The rows of a group lie close to one hidden flat surface of 9 dimensions, which passes through zero. Surfaces can cross.
In the rows, 128 means zero.
Known rows, each followed by its group:
[145 117 183 166 112 108 160 139 129 160 125 152 110 140 124 151  97]	q_424
[118 146  99 152 163 112 159 118 108  92 152 157 119 122  60 142 110]	q_702
[101 144 136 156  96 143 137 104 142 142 163 130 102 106 160 163 111]	q_490
[131 144 144 147 147 136 156 109 111  95 108 111 131 145 132 117 172]	q_796
[ 67 174 129 134 104 135  91 138 128 169 159  89 133 110 121 113 142]	q_560
[ 96 139 124  92 114 147 104 124 147 130 124 112 149 101 106 135 111]	q_796
[129 130 154 169 119  97 114 148 131 209 151  89 108 128 136 102 111]	q_560
[ 88 140 151 135 105 119 128 116 124 138  99 129 159 100  96  95 128]	q_424
[134 128 139  96 112 136 118 121 136 124 115 138 129 131 110 124 120]	q_702
[136 127 116 113 150 150 139  86 159 116 135  96 105 106 118 147 101]	q_560
[117  99 173  98  99 114 123 137 108 137 123 130 170 124 149 141 135]	q_490
[162 109 169 127 116 113 154 122  95 107 127 135 132 156 150 138 155]	q_796
[100 142 124  74 134 148  96 139 152 141 125 103 147 117  98 135 114]	q_702
[143 120 132 152  89 134 149 122 137 110 126 159 124 107 124 156  90]	q_490
[203 104 124 115  81 143 148 121 115  48  92 138 153 126 122 137 125]	q_490
[134 137 126 151 128 155 127 148 158 138 112 110 122 130 145 148 118]	q_490
[116 177 121 152 120 182 143  84 157  95 110 104  97 119 140 130 148]	q_702
[130 120 115  88 137 116 103 134 125 140 139 123 136 126 107 115 120]	q_702
[137 123 156 133  91 122 149 110 121 113 132 124 140 103 104 147 100]	q_796
[122 109  99 104 120 109 102 141 117 130 139 169 139 125 128 114 120]	q_560
[135 165 150 143 120 122 138 154  99 116 132 141 124 170  92 129 159]	q_796
[145 124 184  96 135 127 105 178 130 175  94  96 145 179 141 112 160]	q_702
[116 113 133 131 158 110 125 156 150 174 110 156 127 127  98 124  86]	q_490
[ 78 156  90 112 193 166 107 145 182 154 123 128 108 131 125 147 117]	q_702
[172 125 120  83 102 144 100 169 141 122 134 127 133 142 103 158  97]	q_796
[104 120 147 186 109 104 130 128 117 180 157  68 139  92 166 118 123]	q_424
[112 165 124 118 141 159 131  98 134 102 133 102 111 135 131 133 163]	q_424
[114 106 133 118 121 120 132  96 117 121 136 127 140 109 162 128 136]	q_796
[133 105 149  91 148 111 148 117 127 119 131 168 129 130  84 157  94]	q_424
[150  93 109 124 119 102 116 151 121 141 131 186 122 136 146 122 107]	q_490
[114 128 150  74 136 115 115 125  98 126 154 132 135 157 135 133 166]	q_796
[ 98 123 130 138 111 113 105 138 118 161 130 130 140 119 155  96 146]	q_424
[131 127 138 128 146 110 130  92 140 168 139 133  85 134 129  98 120]	q_490
[116 120 151 161 108 104 135 145 126 161 112 170 132 122 115 112 103]	q_424
[180  89  93 128 173  85 117 180 113 141  99 157 141 158  97  75 123]	q_560
[152  97 146  38 152 134 137  97 111  80 161  92 149 134 128 184 133]	q_424
[130 101 105  92 135  97  99 102 129 162 157 122 118 106 131  91 107]	q_560
[126 128 125 143 150 115 159  95 111  99 125 138 126 123 105 116 137]	q_796
[138 115 140 128 161 141 162  75 166 129 126 118  91 109 126 154  89]	q_560
[ 71 132 115 107 126 121 116  64 141 149 147 175  98  98 136 105 116]	q_424
[147 114 102 204 107  53 150 153  56 125 186 172 125 123  96 115 112]	q_702
[112 118 114 180 116  97 120 155 117 174 150 162 116 122 160 113 117]	q_490
[ 76 148 143 144 123 114 132 103 100 136 157 118 130 119 146 118 163]	q_796
[101 118 136 127 121 107 144  83 111 118 143 110 151  81 102 119 114]	q_490
[171 105 165  96 134 137 162  83 136  92 109  88 140 114  99 148 108]	q_796
[124 117 121 113  99 120 112 128 109 118 150  94 160  99 129 129 124]	q_702
[123 127 147 124 108 118 124 122 120 145 138 120 132 121 128 124 125]	q_560
[135 128 128 126 125 130 128 127 127 123 129 119 131 127 126 130 127]	q_560
[106 136 149 116 104 129  97 184 104 140 146  40 196 116 126 148 149]	q_702
[118 182  62 161 155 134 135 142 102  77 170 134 113 139  73 141 146]	q_702
[ 54 129 156 108 168  98 102 121 140 209 107  95 157 102  86  66 121]	q_424
[120 126 111 133 131 127 126 114 123 120 133 138 123 124 149 118 141]	q_560
[160 126  90 134 122 143 122 132 146 105 112 121 124 115 119 119 108]	q_424
[134 101 105 118 157 112 122 113 133 145 135 161 101 135 160 111 128]	q_560
[ 73 152 138 199  82 131 134 156 104 134 150 101 162  95 159 155 141]	q_490

New rows, each followed by its group:
[116 151 143 170 117 116 121 159 121 169 138 105 124 138 122 113 138]	q_702
[ 95 110  97  77 131 120  99 112 116 120 155 152 140 114 150 126 138]	q_796
[ 66 193 160 178 150 140 141 106 149 178 119 139  77 151 120 100 156]	q_424
[133 133 123 165 157 113 144 118 119 139 139 121 101 140 134 113 141]	q_796
[ 95 153 144 117  82 145 104 128 131 144 158  84 141 101 132 147 125]	q_796
[164  83 130 110 174 108 141 102 151 156 125 148  89 136 140 123  95]	q_560
[133 100 139 158 175  93 135 164 104 165 138 102 140 151 163 124 151]	q_702
[148  92 144 114 148 121 124 149 156 165  90 128 138 129 124 117  94]	q_490
[127 120 174 117 145 122 148 108 115 128 106 149 119 166 162 121 171]	q_560
[134 135 159 115 117 136 138 123 131 111  91 116 152 126  88 122 127]	q_424
[137 123 131 122 119 131 139 118 106 102 171 153 106 151 178 172 149]	q_424
[155 105 115 128 147  65 107 124  88 172 172  94 117 136 122  66 139]	q_702
[141 129 100 181 126 112 132 180 117 125 114 142 146 125 101 116 113]	q_560
[140 131 178 132 148 111 146 140 123 152 102 134 123 162 100 115 136]	q_702
[135 124  87 159 128 123 125 151 125 116 132 137 136 113 118 126 111]	q_424
[150 106 125 124 114 110 137 123 114 105 118 132 153 109  96 118 109]	q_560
[113 122 123  87  99 156 104 126 155 120 116 136 143 107 137 146 106]	q_702
[130 128 132 143 115 121 128 127 128 142 129 135 117 126 135 118 124]	q_702
[129  97 115 117 132 117 118 171 139 135  80 224 144 143 123 112 106]	q_796
[136 108 132 114 127 121 130 148 122 121 122 152 146 136 130 145 122]	q_702
[112 142  91 126 145 131 104 140 139 144 140 115 125 117 111 113 121]	q_560
[103 148  87 155 150 124 111 126 133 155 170 139  85 131 156 120 135]	q_490
[160 107 112 127 175 115 138 136 131 129 112 155 107 156 133 113 130]	q_796
[139 121 172  96 134 136 114 150 125 147 106  62 157 152 149 122 165]	q_702
[132 118 123 126 140 133 130 148 124 119 120 185 115 168 175 142 153]	q_560
[125 134 137 182 127 124 155 105 144 157 159 136  77 116 147 150  98]	q_424
[184 117 149 185  54 142 151 109 139 121 127 100 109 104 175 144 105]	q_424
[114 141  85 124 139 142 106 119 133 122 138 108 126 119 143 109 147]	q_424
[ 97 105 124  68 160 134 117  82 171 149 120 122 127  86 108 128  79]	q_702
[117 130 160 122  79 141 128 124 122 119 124 111 153 111 143 146 131]	q_796
[137 132 115 145 123 131 128 141 126 114 122 125 132 130 131 126 131]	q_490
[ 95 104 129 114  90 121 118 145 145 145 132 180 154  81 107 163  59]	q_702
[108 126 125 114 123 133 115 132 126 127 119 137 138 128 147 123 142]	q_796
[180 109 144 143 114 125 132 165 128 138 118 124 128 152 147 142 120]	q_424
[180  99  96 134 128 112 137 123 102  79 111 129 149 125 127  98 140]	q_560
[156 108 121 154  92 136 142 113 135 106 118 114 136  96 152 135 106]	q_490
[122 154 159 173 105 134 131 133 129 160 134 109 102 146 166 126 152]	q_490
[170 118 150 150 110 115 137 154 133 149 128 136 115 141 113 142  95]	q_796
[110 111 157  56 140  94 106 132 100 139 108 160 159 153  98  85 155]	q_560
[102 112 166  99 103 141 125 174 159 157 128 204 132 133 130 211  67]	q_490
[119 171 133 104 137 137 134 171 100  80 114 170 151 171  50 149 156]	q_490
[117 129 110 127 146 137 137  98 120  96 118 140 121 134 162 112 168]	q_560
[140 140 180 130  68 131 144 149  92  88 106 120 177 137 110 148 153]	q_560
[129 129 135 158 144 108 171  98 112 101 114 154 127 117  80 116 119]	q_796
[162 134 143 137 144 132 152 127 121 108 116 112 118 154 117 130 145]	q_796
[130 133 132 202 127 124 157 142 143 142  88 155 122 120 117 109 109]	q_796
[134 126 161 107 133 138 151  97 151 124 120 101 128 105  84 153  87]	q_560
[ 97 131 129 153 151 101 114 181  95 161 145  99 159 141 142 117 162]	q_424
[123 144 125 121  79 159 112 166 134  95  88 150 165 126 125 136 136]	q_796
[140 160 146 135 145 141 142 176 111 101 107 163 126 193 106 146 168]	q_424
[146 195 143 106 129 162 127 129 115  86 148  48 124 161  73 147 170]	q_796
[125 118 161 184 134 100 161 141 117 156 122 144 125 135 133 130 118]	q_702
[112 176 106 147 132 139 154  77 119  75 151 112 115  99  51 130 120]	q_702
[149 115 143 125 147 119 139 135 136 140 113 128 128 136 105 128 107]	q_560
[174 120 159 128 195 129 166 100 120 111  91 106  99 189 153 105 189]	q_702
[146 161  96 165 159 131 155 139  91  69 147 130 118 163 107 138 171]	q_702
[ 81 145  52 131 135 140 101 125 142 119 153 153 124  90 123 126 109]	q_560
[154 100 149 134 132 102 142 114 116 140 122 141 118 140 152 110 134]	q_560
[124 124 113 141 106 124 117 121 140 139 120 158 118 111 135 105 111]	q_424
[114 103 156 100 112 102 116 147 106 146 124 187 144 146 144 128 135]	q_796
[144 109 149 143 121 112 113 142 152 198 118 132 102 139 161 104 107]	q_424
[120 137  59 149 130 116 119 118 108 100 169 151 115 109 126 121 126]	q_796
[104 136 118  86 179 141 126 121 145 117 107 149 127 140  98 128 133]	q_560
[137 143 134 151  99 141 132 123 121 117 137 113 118 132 162 133 151]	q_490
[119 114 109 112 132 129  98 152 132 147 130 147 130 139 171 122 141]	q_796
[107 151 131 133  95 137 136 124 102  80 112 146 157 124 111 124 158]	q_424
[105 112 109 157 171  92 126 165 123 167 145 114 148 108  94 123  95]	q_424
[123  91 178 102 145  99 129 134 126 164  89 100 175 118 106  99 120]	q_490
[103 134 136 140 140 131 145 103 138 122 106 125 135 104 102 115 119]	q_796
[123 148 220 136  74 124 144 148 114 150 117 118 147 143 101 150 129]	q_796
[ 86 171 124 112 142 153 111 125 145 134 131  83 135 117  88 126 135]	q_560
[113 128 134 139 113  98  96 145 104 182 151 124 123 145 169  84 162]	q_560
[135 130 111 155 138 125 147 130 125 107 107 159 126 128 104 115 124]	q_796
[190  94  88 160 115 121 126 163 124 120 154 123 122 126 169 156 101]	q_424
